All groups share one centre, and each spreads out both ways along 12 directions, with some noise.
(in the rows, 128 means zero)
Some rows, each with its group after it:
[178 136 117 118 137  74  93 114 192 127 122  56 130  94 157  87 150 113
  79 107 150] -> (3)
[149 121 123 169 174 142 126 134 123 122 143 103 142 138 192  81  77 168
  93 154 106] -> (2)
[153 107 139 107 155 155 118 122 158 131 119 121 166  86 171  90 103 113
 102 109  78] -> (1)
[167 130 146 113 123 109  77 116 131 144 107  62 191 108 153 172 139  98
 125 173 104] -> (2)
[117 116 104  95 135 159 108  69 141 137  78  80 183  95 130  94 169 117
 116 128 148] -> (2)
[ 93 166 114 125 145 102  85 113 136 128  85 112 132 135 136 110 154 152
 113 128 122] -> (1)
[144 128 124 125 143 119  79 122 150 168  59  96  90 104 123 111 133 141
 123  94 153] -> (0)
[133 177 141 123 146 106 103 162  72 132 128 167 180 172 205 142  87 171
 125 111 103] -> (2)
[147 161 184  96  77 105 135  84 151 130 168  96 160 176 142 179 116 140
 139 134 140] -> (2)
[134 163 113 160 157 122 123 114 158 132 127 115 104 141 113 138  97 147
 100 180 152] -> (3)
[182 164 167 129 136 119 102 156 143 106 136 131 128 194 158 157 121 115
 138 190 156] -> (1)
[141 137 155 170 134 133 119  85 109  96 126  89 134 188 161 129 115 159
 133 159 123] -> (0)
[148 110 145 135 107 116  91 126 113 173 109  69  99 136 152 141  85  99
 116 154  50] -> (2)
[108 161 150  85 107 158 124  83 162 138 113 129 156 143  92 147 129 130
 138 129 143] -> (0)
[120 138 145  61 137  72 119 134 103 196 111 187 146 149 142 175 149  88
 143 135 112] -> (2)
[ 62 170 100 193 139 167 101 108 144 124  75 129 119 165 131 103 115 149
 138 106 115] -> (3)
[ 93 139 135 157 139  69 168  92 165 132 163 156 159 127 107 163 164 130
 137 112 128] -> (2)
[184 129 131  77 146  97 119 149 188 114 126 139  84  83 128  87 128  75
  77 112 118] -> (3)
[134 141 152  99 113 201 105 160 115  89 120 148 150 137 122  66 122 136
 150  88 109] -> (0)
[ 92 185 125 105  92 177  67 124 153 125  80  99 181  98 111 136 114 146
 128 103 113] -> (0)
[ 71 142 140 117 106 180  83  80 148  98  92  79 178 165 120  84 197 166
 148 158 123] -> (1)
[122 105 135 121 130 113  92 103 139 148  74  97  97  86 140 135 140 141
 121  93 117] -> (0)
[162 116 160 112 158 124 111  83 138 123  86 118  64 144 127 136 129 152
 117 136 158] -> (0)
[ 90 183 130 129 121 152 112 115  73 113  99 163 145 201 129 118 103 129
 141 126  97] -> (3)
[124 105 160  92 123 151  88 166 131 111 114 135 134 144 175  95 176 139
 143 145 111] -> (0)
[159 151 172 141 139 149  78 164 171  78 116 116 139 117 126 137 120 143
 132 143  99] -> (3)
[ 95 138 138  67 184 133 125  66 130 147  98 181 212 112 115  96 167 141
 122 117  98] -> (1)
[136 168 121  64 130 101 124 101 125 118 118 137 119 161 135  94 129 105
  88 145 138] -> (3)
[151 113 141 106  97 184 115  87 188 154 113  66 113 137  70  80 144  81
 143 159 143] -> (2)
[104 168 130 110 136 202  92 138 126 135 102 132 215 164 101  65 140 179
 154 141 154] -> (1)
[110 124 145  99 166 134 141 143 159 123 147 192 196 125 153 123 164 139
 140 138 132] -> (0)
[146 162 118 110 151 103 100 150 109 154 129 137 161 128 182 125  70 112
  82 143  69] -> (0)
[183 109 176 106 141 114  99 159 144 149 100 143 163 135 133 143 190  85
 182 113 152] -> (2)
[162 172 164 128 125 118 100 145 133 100 124 134 130 162  99 139 119 107
 141 137 113] -> (1)
[ 95 171 127 115 113 121  58 132 131 118  73  97 145 111  95 116 159 149
 129 101  91] -> (1)
[140 170 119 192 128 124 137 108 107 108 136 118 149 200 136  62  98 120
 131  86 115] -> (3)
[ 99 163 100  77 110 101  63 134 106 229  64  96 196 114 168 133 126 124
 114 104 109] -> (3)
[112 132 135  84 108 158 129 122 127 167 110 146  96 157 131  80 100 128
 119  99 115] -> (2)
[157 109 196 186 139 123 110 108 182  86 157  72 170 148 130 133 166 168
 165 147 112] -> (3)
[135 162 116 138 179  78 101 125 162 153 101 140 134  90 133 169  95 141
  86 138 111] -> (0)
[147 139 174 137  99 143 135 100 151  93 156 116 175 112  91 170 111 101
 149 100  87] -> (0)
[122 112 113 129 176 103 142  89 151 183 109 141 166 113 150  84 153 135
 124  86 143] -> (1)
[172 143 142 176 133 134 111 122 111 104 121  88 183 161 155  91 130 158
 156  77 151] -> (1)
[141 100 156  35 140  84 153 108 142 167 147 167 124 142 128 117 176  92
 120 149 125] -> (3)
[188 140 165 183 138 136 156 137 181 112 174 123 100 200 129 142  91  95
 144 179 165] -> (1)
[170 147 159 119  95 128  84 130  96 149 115  71 181 165 135 155 118  84
 154 167  89] -> (2)
[164 101 161 151 154 125 127 102 166  75 138 106 167  96 142 135 166 130
 139 110 134] -> (2)
[112 157 147  98 130 159  65 107 109  55  84 102 173 152 216  71 146 175
 101 104 104] -> (3)
[ 96 159 148  97 102 136  50 159 150  81  90 103  88 153 127 123 173 136
 121 183 104] -> (1)
[ 92 177 100 152 158 103 117 117 170 130 112 146 186 123  61 138 182 104
 147 149 147] -> (2)
[131 109 157 131 110 145 129  96 126 125 131 100 158 155 146 109 148 127
 149 112 120] -> (3)
[121 117 128  83 140 141 109 137 158 162 107 132  93 147 168  69 131 126
  98 158 117] -> (0)
[178 154 148 141 174  49 138 149 152 137 145 180 133 161 126 100 130  82
 128 107 110] -> (3)
[192 153 127 116 179  91 121 168 123 174 112 176 171 101 119 134 103  96
 139  82 143] -> (0)
[127 128 144  95 102 151 100 134 162 135 113 111 119 119 129 118 120  85
 117 138  76] -> (1)
[157 125 142 178 169 113 144  95 189 158 138 105 150 143 135 144 132 137
 143 143 173] -> (1)

New rows, each followed by its group:
[ 59 181 131 173 161  99  81 122 167 140  93 134 128 144 115 127 122 172
 116 130  54] -> (3)
[148  89 134 122 148 141 138 124 120 180 127 127 157 119 155 162 126 132
 145 152 157] -> (3)
[121 153 159 138  97 115  74 122 110 115  88  92 118 167 101 178 163 123
 167 152 110] -> (0)
[182 159 136 121 124  92  96 113 129 124 102 102 174 159 186 108 141  64
 125  98 124] -> (1)
[144 118 122 217 161  53 100 139 128 150 111  91  87 151 127 141 148 127
 138 149 111] -> (0)
[107 161 168  80  92  89 124  69 150 114 136 116 150 124 125 208 137 140
 120 112 117] -> (2)
[ 87 171  95  88 110 141 103  77 108 120  67 111 100 154 163 127 132 120
  89 140 158] -> (3)
[ 93 108 148  65 131 153  98 143 122 185  89 166 162 112 149 140 152 125
 150 122 104] -> (3)
[188 135 148 108 142 169 102 165 141 141 121 124 133 149 150  78  85 122
 122 152 123] -> (2)
[ 79 121 123  91 160 166 100 146 173 141 107 149  80 105 156 135 103 158
  71 209  85] -> (1)
[147  76 144 122 108 154 124  71 118 132 115  64 129 126 145 108 134 101
 130 147  89] -> (2)
[ 95 178 117 157 134 118 105 157 102 136 113 149 191 161 106 131 161 136
 170 127 129] -> (0)
[ 74 142 103  93  97 126 108 103 176 168  82 124 110 123 108  72 165  84
 120  76 107] -> (3)
[ 83 143 110 156 149 110 116 101 144 150  67 149 120 158 176 123 167 109
 140  87 146] -> (3)
[125 177 143 107 105 149 120 106  86  98 123 149 129 182 124 128  68 101
 112 146  67] -> (1)
[ 60 148 123 101 154 150 149 110 163 129 148 186 175 128 144 121 136 150
 107 149 107] -> (0)
[147 147 176 129  91 155 109 109 106 104 140  81 195 195 127 129 136 144
 174 148 121] -> (3)
[145 162 162 168 158 109 106 131 159  91 150 111 145 152 106 117 101 170
 115 160  83] -> (3)
[119 151 109 150 160 117  61 180 147 164  55 134 140  95 131 113 150 111
 143  79 109] -> (2)
[122 145 160 100 131 165 120 202 136  79 163 195 180 146 136  98 145 115
 150 148  77] -> (0)
[ 93 165 127 102 133  94 115  87 121 155 121 121 147 177 138 102 139 149
 105 148 109] -> (3)
[111  89 160  97 173  98 165 125 122 169 142 221 134 151 133 105 159 111
 150 111  75] -> (3)
[103 152 117 130 129 202  74 100 175  93  87  68 189 146 164  31 155 150
 112 137 121] -> (1)
[180  76 154  95 122 184 129 147 156 126 127 109 153  96 156  98 146 108
 149 102 162] -> (3)
[136 135 130 169 108 114  87 157 123 141 113  89 136 145 129 111 133 105
 151 110  88] -> (0)
[172 118 182 120 136 134 133 131 203 121 151 132 126 163 123 158 155  82
 153 205 144] -> (1)
[158 138 147 124 128 113 145  98 119 152 138 128 191 140 134 147 110 102
 140 100 114] -> (0)
[135 139 159  94 103 133 133 118 115 112 138 142 107 182 137 136 118  75
 128 159  84] -> (1)
[108 126 157  99 102 132 124 131 128 142 107 166  69 141 135 118 108 136
 132  46  87] -> (2)
[136 103 141 145 142 149 112 107 192 115  91 106 135 102 105  97 193 112
 165  79 162] -> (2)
[112 160 150 107 136 135  68 114 104 105 104  93 192 159 187 110 135 186
 116 137  98] -> (3)
[149 122 146 137 166 152 162  66 179 133 144 132 179 171 149  90 135 105
 130 157 140] -> (1)
[122  95 135 133 156  75 144 114 164 223 126 138 119  90 110 199 135 132
 141 136 139] -> (1)
[ 92 118 153 152 145 173 163 102 123 119 129 187 124 197 122 101 143 137
 172 123 124] -> (3)
[149 112 142 150 137 125 121 120 189 125 127  93  95 155 185 130 144 103
 115 176 145] -> (1)
[106 133 144  77  91 178  99  86 153 119 109  78 115 140 174  96  94 138
  85 147  81] -> (0)
[ 85 179  99  90 145 169 132 125 147 180 127 164 232 147 153  82 125 148
 120 127 158] -> (0)
[190  82 183  76 150 166 147 130 130 104 146 158 154 138 179  76 131 121
 140 104 140] -> (0)
[163 122 162  72 149 163 103 161 151 111 104 175 100 107 110  94 123 125
 127 107 131] -> (0)
[172 111 118 167 152  82 100 163 140 182 104  90  97 139 147  89 127 102
 129 128 125] -> (0)
[123 156 101 161 142 144  81 126 141 159  93  70 141 102 147 135  83 171
  97 150 141] -> (3)
[ 56 177 115 189 136 165 106  95 138  93  73 141  96 174 124 121 117 152
 131 122 106] -> (3)
[123 136 132 125 139 118 181  96 132 167 174 165 153 185 127  96 106  90
 127 153 104] -> (0)
[139 155 131  98 143  91 104 134 166 181  90 146 158  65  84 187 124  91
 133  79 125] -> (0)
[157 141 128 185 184 121 131 140 173 119 124 147  97 133 130 147 101 133
 119 157 152] -> (3)
[193 126 138 121 157  90 133 148 115 186 147 136 193 151 161 110 127 108
 140 120 150] -> (3)
[102 146 140 129 170 130 130  94 151  95 127 153 109 168 141 113 142 169
 105 180 149] -> (3)
[137 105 141 171 143 157 133  69 157  61 143  70 153 110 134 111 131 153
 109 152 113] -> (2)
[191 148 138  85 134 123  87 188 131 148 108 139 156 128 187 110 103  72
 119 116 117] -> (1)
[157 108 149 192 127 116 127 101 116 101 135  79  96 172 150 111 111 137
 130 147  96] -> (0)
[108 103 156 145 102 130  90 121 107 180  71 103  84 178 156 128 145 126
 170  92 105] -> (2)
[149 109 166 150 154 118 123 118 118 162 144 113 189 152 151 160 138 161
 163 156 133] -> (3)
[129 129 151  95  94 141 104 123 101 114 112 114 135 124 146 124 111 102
 123 114  54] -> (1)
[131 159 106 172 156 141 127 133 130 138 116 141 119 156 125 106  77 141
 115 134 138] -> (3)
[136 122 168 110 149 102 142 116 133 150 169 150 167 168 120 106 152 144
 143 157 105] -> (3)
[ 93 132 139  63 110 137 141 109 112 162 135 170 169 163 137 122 153 103
 149 127 113] -> (0)
[178 130 160 155 173 122 131 140 144 124 138 144 155 142 137 132 118 152
 139 127 152] -> (1)
[184 130 138  71 107 113  90 132 117 137 105  78 168  97 175 123 125  93
 112 101 121] -> (3)
[111 118 131 107 168 122 131 128  81 154  95 200 124 132 182 151 114 127
 120 115 100] -> (3)
[ 73 159 108 130 110 114  73 116  98 159  63 106 138 128 111 150 149 142
 143 105 111] -> (0)
[157 182 146 145 146 101 103 169 104 106 146 146 223 145 178 148 111 151
 130 106 118] -> (2)
[ 91 138 123 100 164 152  98 176 126 133 105 180 188 139 173  95 180 172
 141 142 152] -> (0)
[145 129 144 106 154 124 139 143 109 134 150 169 190 155 178 110 129 119
 131 145 107] -> (0)
[ 99 130 129 152 104 115  80 108  84 189  76  82 124 179 158 151 126 123
 146 143  81] -> (2)
[119 128 116 154 167 102  84 132 172 180  90  97 146  55 124 140 129 175
 118  91 124] -> (1)
